The rows are grouped in 4 ways, from coarse to fine. Each group lies inside one group of the grouping before and may be the whole of it. The rows also spread widely along 14 directions, which tell nothing about the answers.
Known rows, each followed by its group in each grouping:
[ 49  14  35 -19 -32   6 -39 -26 -42 -34  34   1 -22  -8   2   6  -3  -7
  35  -7   8  12  29 -69   7  32   9   8   9 -29   0] -> z869 deko Sib z199
[  0   8  29  -7  12 -42 -59  -8  -1  30  15  22 -18 -12  16  23 -32 -50
 -68 -25  17  41  49  12 -28  25  -7 -34  16   5  15] -> z692 Mired Faz z175
[-19   4  -4  11 -29 -28 -36 -25 -47  31 -15  32 -18   5  26 -13 -14 -22
 -89 -20  -6  57   9  13 -17  60  19 -34   1   1  25] -> z869 Lopif Rezib z333
[-25  18 -46  18  19  27  10  49 -31   0   7 -26  57 -28 -17 -77  16  30
  37  21 -12  14   0  -2 -26   7  -7   4  29  52  25] -> z692 sope gaf z930
[ 44 -10  37  -4 -11  -1  -3  -1 -54  24   3  45 -22   4 -31  29 -47 -13
  -6 -36   3 -42  66  -9  -6  53   9  34  11 -44 -35] -> z869 deko Sib z407
[  9   5  34 -37  -3  59  42  23 -42 -25  33  22 -28 -19 -11  19   3 -18
  46 -59  -2   1  -9  -8 -23 -18  -1 -15  19 -26  17] -> z469 bok tizib z912
[ 12 -16 -16   3  32 -32 -57  70 -59  61  -6  18 -27 -10  -9 -28  12  31
 -45  77 -18   0  52  -6 -12 -14 -19 -28 -10   5  -3] -> z692 Ruso ros z366
[ 21  15  -6  22  44 -28  23 -26  -8 -29  32  30  30  18  -2   1 -15 -10
 -30   4  20  -2  11  17 -81  77   6  55  45   4   7] -> z869 Lopif Fisug z139
[-34 -11  19 -14  68   5 -48  -2 -61  28   2   1 -24   7 -14   8   9  -7
 -27   3 -46 -12  -7 -19 -18   2  10  -7  31 -14  35] -> z869 rober bubon z142
[ 16 -11  50 -10  14  11  32 -40   6 -29  20  44 -18  34  -6  60  12 -26
   4 -33   5 -14 -17  -7 -28  27  33   9  22 -50   0] -> z469 bok tizib z689
[  2 -20  22  -7  18 -35 -44  18 -27  17 -40 -16 -41  10  14  39  -8 -17
 -32   8 -16   4  -4   3  -5 -10  17  -5 -11 -28   9] -> z692 sope malar z293
[ 28  10  23 -28 -24 -44 -40 -16   1 -31 -21 -41 -13  18  38   4  16  -6
   0  21   6  52  -6 -47   4  20  28 -22  -6 -13  17] -> z692 Ruso ros z115
[  19  -33   37  -10    1   -9 -102   -2  -24    3   40   15  -65  -21
   32   59    3  -54   -7   40  -23    4    4  -32   12  -53   -1  -48
  -17  -43   25] -> z692 sope gaf z102
[-34 -10 -23  43  13 -16 -55  96 -33  29  31  25   7 -28 -14 -35   9 -22
   3  82  -4 -21  11  37 -33 -28  -9 -33 -54  24  25] -> z469 bok bulam z437
[-27  -8  51 -25  70   8  -4  45 -41   5   0  44 -26  48 -47   6  37  37
  14   5  -7 -22   8 -13 -32  28  28   0   2 -38 -12] -> z692 sope malar z956
[-12  31   1  50  22 -30 -10 -13   0   9  20  24  -6  -3 -24 -10  37  23
 -17  35 -10  56 -26 -34 -61   6  33  -9   1  -4  46] -> z469 bok ruli z626
[ 25  15  39 -44  62 -13   4  -9  25 -42  23  14  12  36  -2  16  40   2
  -8  20  52  11  17 -12 -43  35 -13   8  32   4 -23] -> z869 rober bubon z198
[  2 -10 -27  28 -13  17 -44  47 -70  46 -18 -24  10 -44 -23 -38 -13   9
  35  25 -41 -26  24 -32  36 -17   0   8 -14   1   3] -> z869 nis pid z88
[  4  59  11  19 -27 -66 -12 -18  56   1 -20 -57  59   9  -7 -41 -11   0
  20   1  25  67  23 -41 -23  60  44  -8  -6  30  18] -> z469 bav norub z513
[-12  -1  15  -6 -24  12 -42  15  -6 -10 -26   8 -14   1   6  -5  52   4
   6   7  28  36  -9 -27  34  -7   7 -36 -25  -5 -11] -> z692 Mired Faz z649
[ 18   4 -12  28 -50  17  25  11 -16 -14  17  -9  18 -48  -2   8 -48 -44
  56 -38 -15  -1  -9   3 -10   2  25  16   4 -19  22] -> z692 vobu pasez z780
[-38  38 -14  -9  61  53  43  65 -43 -39 -17 -35  19 -30 -35 -41  33  18
  55 -26  10  13 -52   7 -39 -20 -20  39  17  34  22] -> z869 Lopif Rezib z538
[ 21 -10 -11   9  -1   1  30 -17  31   3 -56 -47  35 -15  14  32 -26 -30
   1 -37   7 -10  -5  22  16  -3   0  35  32   7 -16] -> z692 sope gaf z930
[-47  -7  12  28  62 -12  -8  20  10  23 -25  47  -4  10 -22  27  21 -19
 -61  -7  21   2  -9  54 -38   8   2   8   3   4  -8] -> z692 sope malar z956
[ -9 -13  20 -63  33  27 -11  95 -13  19  -3   5  28   5 -15 -39  17   5
  31  16  35 -31  65  24  21  -1 -37 -44  -6  25 -46] -> z692 Mired Faz z175
[ 35  -7 -19 -22 -88  36  10  57 -75 -16  -1 -10 -31 -49  35 -22 -18 -10
  37 -18 -14  27  -1 -11  17 -22  -4 -37 -21 -21  21] -> z692 Mired Faz z175
[  9  -1  34 -32  14   9  28  52  -3 -16  30  -8   6 -10  -9  14 -30 -27
  70  -9 -18 -14  -5   7 -39 -12  22 -23  -3 -30  24] -> z692 sope gaf z102
[-18 -27   9  33  33  16 -21   9  20  30  -2  34  32 -18 -26  29 -11 -57
   0  11  15 -62  10  42  12  -5 -10  16  -3  -2 -27] -> z869 deko Sib z407
[-45  -7  -2  62  23  28 -56  20  16 -10  52  48  37 -22 -33  -7  33 -50
  34  40  28 -35  -4  14  -8  -6  -2   4 -18  24   0] -> z469 bok tizib z912
[ 11  22  12  41 -59 -26  21  24 -16  27 -15  15 -22 -31 -14  23 -53 -32
  -2 -49  -4  34   7  16 -36   8  37  -8 -36 -25  27] -> z469 bok bulam z437
[-12  12 -45  24 -21   5  60 -31  19 -42  -5   7  61  18  32 -42  34  12
 -23   2  18  52 -42  24 -42  61  23   3  39  31  22] -> z692 sope gaf z930
[  9 -38 -23  26 -53 -22 -10  40 -43  35 -56  -6 -17 -12  26  15 -41 -29
 -29   5 -26 -15  -2  41  14   1  25  -5 -35 -27   2] -> z692 sope malar z293
[-40 -28   1 -50  20  26  66  65 -22  17 -51  12  19  15  17  -4 -13 -35
 -31 -44   1 -24 -11  98 -12  13  -1 -33   7   4  -4] -> z692 Ruso ros z115
[-21 -16  38 -31  -9  70  72 -36  25  33 -25  70   0  17 -11  30  39  -3
   4 -65   4  21 -30   5  33  -2  21 -63  17 -43 -21] -> z869 Lopif Fisug z139
[ 31  12  28   9 -54   1 -25   0 -10 -22   8   4   4 -32  -7  31 -61 -74
  29 -55  38 -12  40   3   6  33   6  27 -16 -13 -22] -> z869 rober bubon z142
[  5   6  -3 -27  15 -35 -63  72 -59 -12  10 -33  10   6   8 -57  -3  16
  10  52   2   3  47 -11 -24  35  -4  -9 -10  26   6] -> z692 sope malar z956
[  3 -11 -30  13 -14 -40  46  24   1  22 -63 -33  49  30   9 -35 -11  31
  -8  27 -24   4  -9  23 -15  51  47   3  -2  -2   4] -> z692 sope malar z956
[ 12  11  26 -37  35 -18  12  12   7 -40  23 -16  20  13  16   1   5 -24
  11  23  19   2 -12  12 -47  22  -1  -5  10  -1  16] -> z869 deko Sib z199
[ -7  23  15  31  -2 -19 -82 -30  19 -27   5 -12  -2 -10  -3   4  49 -15
  13  43  26  45 -22 -61  10  -3  15  -3 -17   5  12] -> z869 rober bubon z142

New rows. What belongs after each?
[ 17  -3  21  24  22 -30  44  29 -11  -2  -4  42 -34  10 -17  51 -11 -13
 -13  17  -4  -8 -35  28 -76  10  35  19 -24 -56  16] -> z869 rober bubon z198
[ 20 -13  20 -18 -20 -34 -40 -12 -17  24 -45 -29 -42  -3  35  39 -13 -18
 -39 -13 -20  39  -1 -17  16 -16  18 -30  -1 -28  15] -> z692 sope malar z293
[-20  12  46 -10  11  13 -21  50  -8 -40   6  24 -26  -9 -18  31  16 -50
  28 -12  47  -2 -20  19 -21 -10   1  -1 -43 -17  -8] -> z869 rober bubon z142
[  4  20 -14   6 -62  -6  27  62  -5 -20 -34 -20  18 -12  10 -34  -3 -17
  21  -5  40  22   1  24  -7  18   8  -8 -47  16  -7] -> z469 bav norub z513
[-31  31  24  -4  13 -12 -51  37  15 -29  27  14  27 -17  -7 -20   3 -53
   5  -9  60  30  30  20 -28  28 -10 -15 -10  42  -2] -> z692 Ruso ros z115
[-19 -23  16 -12 -20  43  -5  -9  33  39 -36  43  11 -15   8  29  15 -45
 -39 -58  43  12  23  37  58 -13 -23 -50   7   6 -45] -> z692 Mired Faz z649
[ 60  -9 -16 -31 -33 -23  20 -10 -32 -11 -25 -54   1   5  49  -9 -16  11
   4  26 -31  18 -12 -28   3  17  15  -7  11 -23  19] -> z869 Lopif Rezib z333
[ -3   4 -14 -10   8   9  -5  54 -25   1 -39  -8  -4 -12   0 -24  37  19
 -10  20  24  21   2   5   7 -17 -19  -9  -7  19 -14] -> z692 Ruso ros z366
[-48 -14   6   9  19  -7  -2  25 -39   3 -31  31 -21  38  -1 -11  51  16
 -23  40 -21  12 -65  11 -21  21  43 -25 -36 -31  25] -> z869 Lopif Rezib z333
[  5  -4 -47  56 -26 -27   6  41 -28  61 -50   3   4 -27  -8 -33   4  25
 -37  56 -18  18  -8  18  -5  -7   6  -9 -35   3   8] -> z869 deko Sib z199
[-33   7   2   2  74  21  43  46 -17  26 -45  -7 -12  -5 -39   3  35  40
   3 -13 -22  14 -37   8 -35 -38   4   9  20  -4  17] -> z692 sope gaf z102
[ -2  12  -5  42 -43 -22 -43  18 -25  76  -7  54 -22 -28 -19 -18  -2  -1
 -66   4  13  51  60  -1  -1   8  -3 -48 -28  12  -7] -> z469 bok ruli z626
[-57  26  13  40   1  16 -32   1  20 -38   1  26  20  -7 -22 -12  54 -14
  22 -10  42  46 -40  -9 -10  16  26  -1 -18  16   7] -> z692 sope malar z956
[ 34 -26  21 -35  30  38   5   0   4   9   5  38 -27   5   2  36  46  14
 -11  10  16  -2  24 -15  17 -36 -31 -23  29 -22 -38] -> z692 sope gaf z102
[ 46  -5 -19 -23 -12  59 -12  42 -63 -35  28 -19 -10 -66  19  -5 -12 -28
  52  -6  11 -20  16 -14  14 -44 -55  19  15  10  -5] -> z869 Lopif Fisug z139
[-30  36  -2  -5  41   1 -27  24  23 -22  -5 -61  36 -35  -1 -24  23 -13
  33   0  17  48 -23 -11 -21 -30 -14  -7  20  52  32] -> z692 sope gaf z930
[ 21  20  52 -27  47 -17  33  46  17 -37 -22 -26  -7  -1 -20  51 -14 -31
  43 -25  32 -18 -15  13 -39 -11   4  41 -16 -28 -15] -> z869 nis pid z88
[-44  18  15  -7   3  28  -9  37   6  44 -36   5  12 -21 -31 -23  26  -2
  18 -18  14  37  -6   0  27 -20   1 -52 -26  15  -9] -> z869 Lopif Rezib z538
[  5 -17  33  21   5   6 -33  27 -44  11  -3  39 -46 -13 -24  54 -21 -47
 -11 -24   8 -40  21  14  -6  -8   2  26 -23 -35 -14] -> z469 bok ruli z626
[-40  12 -15 -26  16  71 -17  52 -49   5   4 -36  46 -42 -20 -67   3   1
  59 -40  -6  -2  26  -9  23  -8 -25 -12  39  55   8] -> z692 sope gaf z930
[ 42   8 -19  43 -68 -29  19   0  27  -6  14  27  33 -14  14  -3 -27 -36
 -15   8  44  18  33  31 -29  43   6   3 -16  12 -15] -> z469 bok tizib z912
[-10  24 -21  10   1 -16  29  58 -28  17 -47 -54  37 -28 -17 -38 -43   4
  20 -37 -12  12   6  19 -29  22  16  20   7  22  24] -> z692 Mired Faz z649
[-31  17  15 -37  68  27  31  42  18  -2  -1 -60  50 -22 -19 -16  -9 -12
  68 -26 -22  -2 -19   7 -27 -30   2 -13  39  23  33] -> z692 sope gaf z102
[ 40  -3 -13  -2 -12  27  26 -72 -18 -51 -15 -28  23  -5  26  28 -19 -35
 -10 -58  10 -12  -7 -10   4  44  -2  69  67  -2  -6] -> z869 rober bubon z142
[ 44 -31  16   7  -4 -41 -55 -21 -28  19  35  18 -27  -3  28  48 -52 -58
 -30  37 -32 -26  23  -3 -17  19  14  -8  -4 -46  18] -> z869 Lopif Rezib z538
[ 43  -5 -28  40 -54   7  31 -15  34 -13  27  28  49 -17   8  -9   3 -21
  17  25  31  -3  19   9  -2  21   1  -1   2  11 -22] -> z469 bok tizib z689
[ -5  -2  36   1 -34 -26  30 -11  -2  30 -39  29 -24  26  -5  34 -15 -16
 -23 -25 -17  27 -25   8 -18  33  62 -37 -28 -58  14] -> z869 rober bubon z142
[-33  17  -6  56   9 -29  -1 -27  51  11  -6  29   9 -18  11  22  26 -35
 -39  23  11  63 -69  21 -44 -11  24 -27 -16  -1  41] -> z869 Lopif Fisug z139
[ 43 -20   8 -16  17  20  35 -14 -12 -16 -74 -19 -51   0  18  68  32  12
 -26 -34  11   5 -32 -12  22 -39 -16  41  27 -40 -25] -> z692 Mired Faz z175
[-25  -2  30  13  52  -1  17  44  -6  21 -45   6 -22   3 -46  35  13   7
  26  -4 -18 -15 -36  -1 -18 -27  34  14 -16 -42   8] -> z692 Ruso ros z366
[-15  10 -14  25 -56  -4 -40 -15  58   4 -18  -9  65 -20  22 -25  12 -55
 -16  -5  66  35  28  25  39  20 -14 -33 -14  62 -29] -> z469 bok tizib z912
[ 61   2   1 -12 -39 -41 -23  14  13  -9 -16 -12 -43  -8  46  16  36  15
 -24  62  22  71   0 -30  -4 -37  -8 -44 -28 -15  -4] -> z692 sope gaf z102
[  9  15   1  -8   0 -27  35  53 -47  32 -36 -19  -8   8 -22 -28 -19  50
  12  -7 -33  29  11 -12 -41  24  37  -6   0 -19  20] -> z692 sope malar z293
[ 20 -36 -13  29   8 -12 -14 -54  39 -25  16  10  16   9  43  43  23 -36
 -18  52  -9  -8 -42  -2  -5  -1  16   1  22 -26  20] -> z692 Mired Faz z175
[ 40  11  22  18  31 -28  15  26 -26  21 -12  18 -28  -1 -38  36 -29   0
 -25 -24  18 -17  48   9 -50  19  -6  54  11 -15 -21] -> z469 bok tizib z912
[-51  16   5  19 -10  46 -10   4 -40  19 -23  61  -7 -11 -26 -14  30 -15
 -58 -79  48  30  24  30   7  30 -18  -4  12  36 -25] -> z469 bok tizib z689
[ -6 -25  24 -44   8  30   1   1   0  32  -8  43   4   1  14  24 -14 -41
 -53 -60  25  -3  53  47  20  16 -26 -39  33   5 -37] -> z692 sope malar z956
[-40   0 -14  11 -27  44 -65   9 -15   9   6  19  48 -29  -3 -56  33 -28
   8  10  37   4  25   2  53  16 -25 -31  -5  51 -23] -> z869 deko Sib z407
[ 35  26  -2  43 -46 -12  -1  12 -27  21 -28 -14 -27 -38 -30  -6   7  34
  38  20 -18  41 -17 -64   4 -20  29   6 -34 -34  16] -> z869 deko Sib z199
[  0 -16 -32  -8  25  16  31  69 -27 -10 -68 -64  -1 -18  11 -10  35  31
  32  36 -24  -5 -60   8   6 -63  -6  13  -8  -1  12] -> z692 sope malar z956
[ 13 -28 -11  22 -36  77  21 -42  28   2  29  49  35 -32   1  16  18 -31
  34 -25   8 -12   1 -12  49 -12  -6 -19  36 -15 -20] -> z692 Mired Faz z175
[-23   7 -20  56  12 -32  25  21  51   7  14  32  52   2 -15 -21  17 -10
   8  61   2  17 -33  27 -54  19  41 -18 -17   3  28] -> z692 Ruso ros z115
[  4  25  -3  24  64 -34  -9   9 -24  26 -34 -24  31  10 -50 -29   1  40
 -10  16   1 -14  32 -19 -31  50   3  65  32  21 -11] -> z869 deko Sib z407
[ 44  19  -7  39   1 -55  40  35  -2  12 -25   3  12   4 -29   3 -41  19
  -9   3  15   5  38  18 -65  50  22  54  -2  -9 -15] -> z692 sope gaf z102
[-15  -6  13 -32   9  39 -17  33 -41  20  33  18  -2 -26  -8 -15  -1 -18
  19 -23 -12   3  29  -3   4 -11 -12 -43  23   1   8] -> z692 vobu pasez z780
[ 32 -21  -4 -40   0   8  45  64 -43  -4   8  34  13  13  12 -17 -28 -15
 -15   7  24 -40  44  62 -30  46 -23   0  -3  -3 -34] -> z869 Lopif Rezib z333
[  4   3   8 -14  46   3   3  52 -19  16 -31  19 -29   0 -16   2  45  24
 -26  27  27  14  -1   8 -12 -24 -29  -5 -16  -1 -26] -> z869 Lopif Rezib z333
[ 11 -22  -6   9 -46  -2  14  30  -1  26 -21 -23  11 -30  19  19 -44 -56
  20  -8 -22 -17 -11  34  10 -25  16 -29 -26 -14  18] -> z469 bok tizib z912
[ 14  -5  -7  30 -27 -14 -16  39   5  43  13   1  55 -29 -26 -20 -60 -38
  41  22  -4 -36  52  14   0  28  17  -8 -22   5 -10] -> z869 rober bubon z198
[-24  -9  20  15  60  -7  29 -13  25  29 -33  -9  35  26 -35  23  -6   3
  19 -17 -34 -28 -20  -2 -14  26  47  22  33 -28  13] -> z692 Mired Faz z175
[-41  10  31  30 -14  13 -20  38 -34  22  40  69 -31 -40 -25  24 -41 -61
  -3 -53  -6  21   3  34 -51   2  24 -31 -20 -22  37] -> z692 sope gaf z930
[-24   0 -16  19  16  25  27  46  20  11  21  47  54 -10 -20 -37  33  -5
  18  38  25  -9   0  33 -17   6  -7 -24 -12  18 -16] -> z869 nis pid z88
[ 25 -33  -2 -14 -26  46 -13 -11 -13 -23 -68 -37 -12   8  20  26  57   6
  24  -1  18 -25 -14 -33  89 -37 -13  19  -4 -10 -43] -> z469 bok bulam z437
[ -8  -7   8 -26  -6  32  32  -2  32 -10   6   5  30 -34  33  22 -11 -76
  -3 -31  21   4 -27  57  -3 -23 -22 -38  14   9   9] -> z869 deko Sib z407
[ -8 -22   8   4 -17   2  15  49 -70  -2  23  27 -37  -5  11  15 -26 -35
   5   3 -44 -19 -32  32 -53  -1  33 -21 -24 -44  53] -> z469 bok tizib z912
[ 85  11  12 -27 -12 -27  59  -4  25  30   4 -32  12 -23   3  22 -53  12
  30 -16 -25  25  38 -34 -27  -6  13 -19  37 -34  12] -> z692 Mired Faz z649
[ 16 -13  12  42 -10 -37 -22 -44  54   7 -58 -34  19   9  -4  51   2 -25
  14   6   6  -9 -17 -21  38   7  41  37  -7 -26 -23] -> z692 vobu pasez z780
[-12 -21  -4  18 -25  37  26 -33 -30  11 -47  20 -15   2   4  25  12 -12
 -13 -37 -22   3 -51   0  26   9  29   4   2 -37   5] -> z869 Lopif Rezib z538
[-29  -2  22  29  40  -9 -61  21  -5  38  24  -9  -2 -37 -29  15 -19 -40
  45  32 -48 -12 -23 -25  -8 -39  25 -25 -22 -24  47] -> z869 Lopif Rezib z333
[  6   0  33 -73  28 -27 -14  63  10  23  12   0  14  25  11 -29   9   8
  -5  36  20  22  59  15 -21  11 -13 -79  -4  16 -15] -> z692 sope gaf z102
[ 25  33 -23  27 -16 -18   8   0   0 -39  -8 -26  11 -18   3 -18  28  21
  16  13  27  53 -16 -30 -26  10   7  32  11  15   7] -> z692 vobu pasez z780
[-20  44   1  22  22 -17  78  40  47  20 -43   7  45  -2 -44 -17  10  16
   2 -15  39  43 -18  38 -58  21  18   2 -11  19  -6] -> z869 rober bubon z198
[ -7   0  20  14  -8  19 -57 -44  27   5 -27 -18  19 -18  -9  22  12 -36
  23 -31  14   8  10 -45  63  -4  11   7  16   3 -18] -> z692 Ruso ros z115
[  4  25 -15  -4 -40  -1 -31  11 -52 -18  43  -1  39 -22  12 -70 -21 -15
   7   6  12  27  40  -9 -23  67  -2 -13  11  35  23] -> z869 deko Sib z199
[ 14 -14  -9  64 -31 -43  42  65  32  72 -56  40   1   8 -40   8   1  33
   4  60  -7   1  -1  26 -15  -8  47 -21 -71 -43 -26] -> z692 sope gaf z102
[ 54 -15   0 -31  22 -44  10  43  32  25  -2 -47  32  -5  18   1 -24   0
  26  62 -16 -13  29   0 -14 -21  -3 -33   4  -8   4] -> z692 Mired Faz z649
[ 26 -22 -42 -25 -20  46  78  -5  13 -24 -17  -4  47  -1  40 -17  32  -3
  -4  15  16  -1 -28  33  10   0 -22 -16  32  13 -16] -> z869 rober bubon z142
[ 23   6  24  -4  -1  -9  33  -8   5 -48  23  35   0  12  10  31 -13 -40
  -1 -14  31   4 -15  23 -51  45  17  19  -1 -29   0] -> z869 Lopif Rezib z333
[  -8   29   15  -26  -32   51   17  -25  -14   -9    7    3   18  -39
    5   -9  -24  -43   11 -102   20   47   10   -3   10   21   -9  -20
   34   16    8] -> z869 Lopif Rezib z333
[-22   7   6 -15  10 -12  -2  57 -13 -39  31 -16  29   3   9 -32   5 -13
  55  35  -9   6 -30   5 -49  17  31 -30 -16  -3  48] -> z692 Mired Faz z649
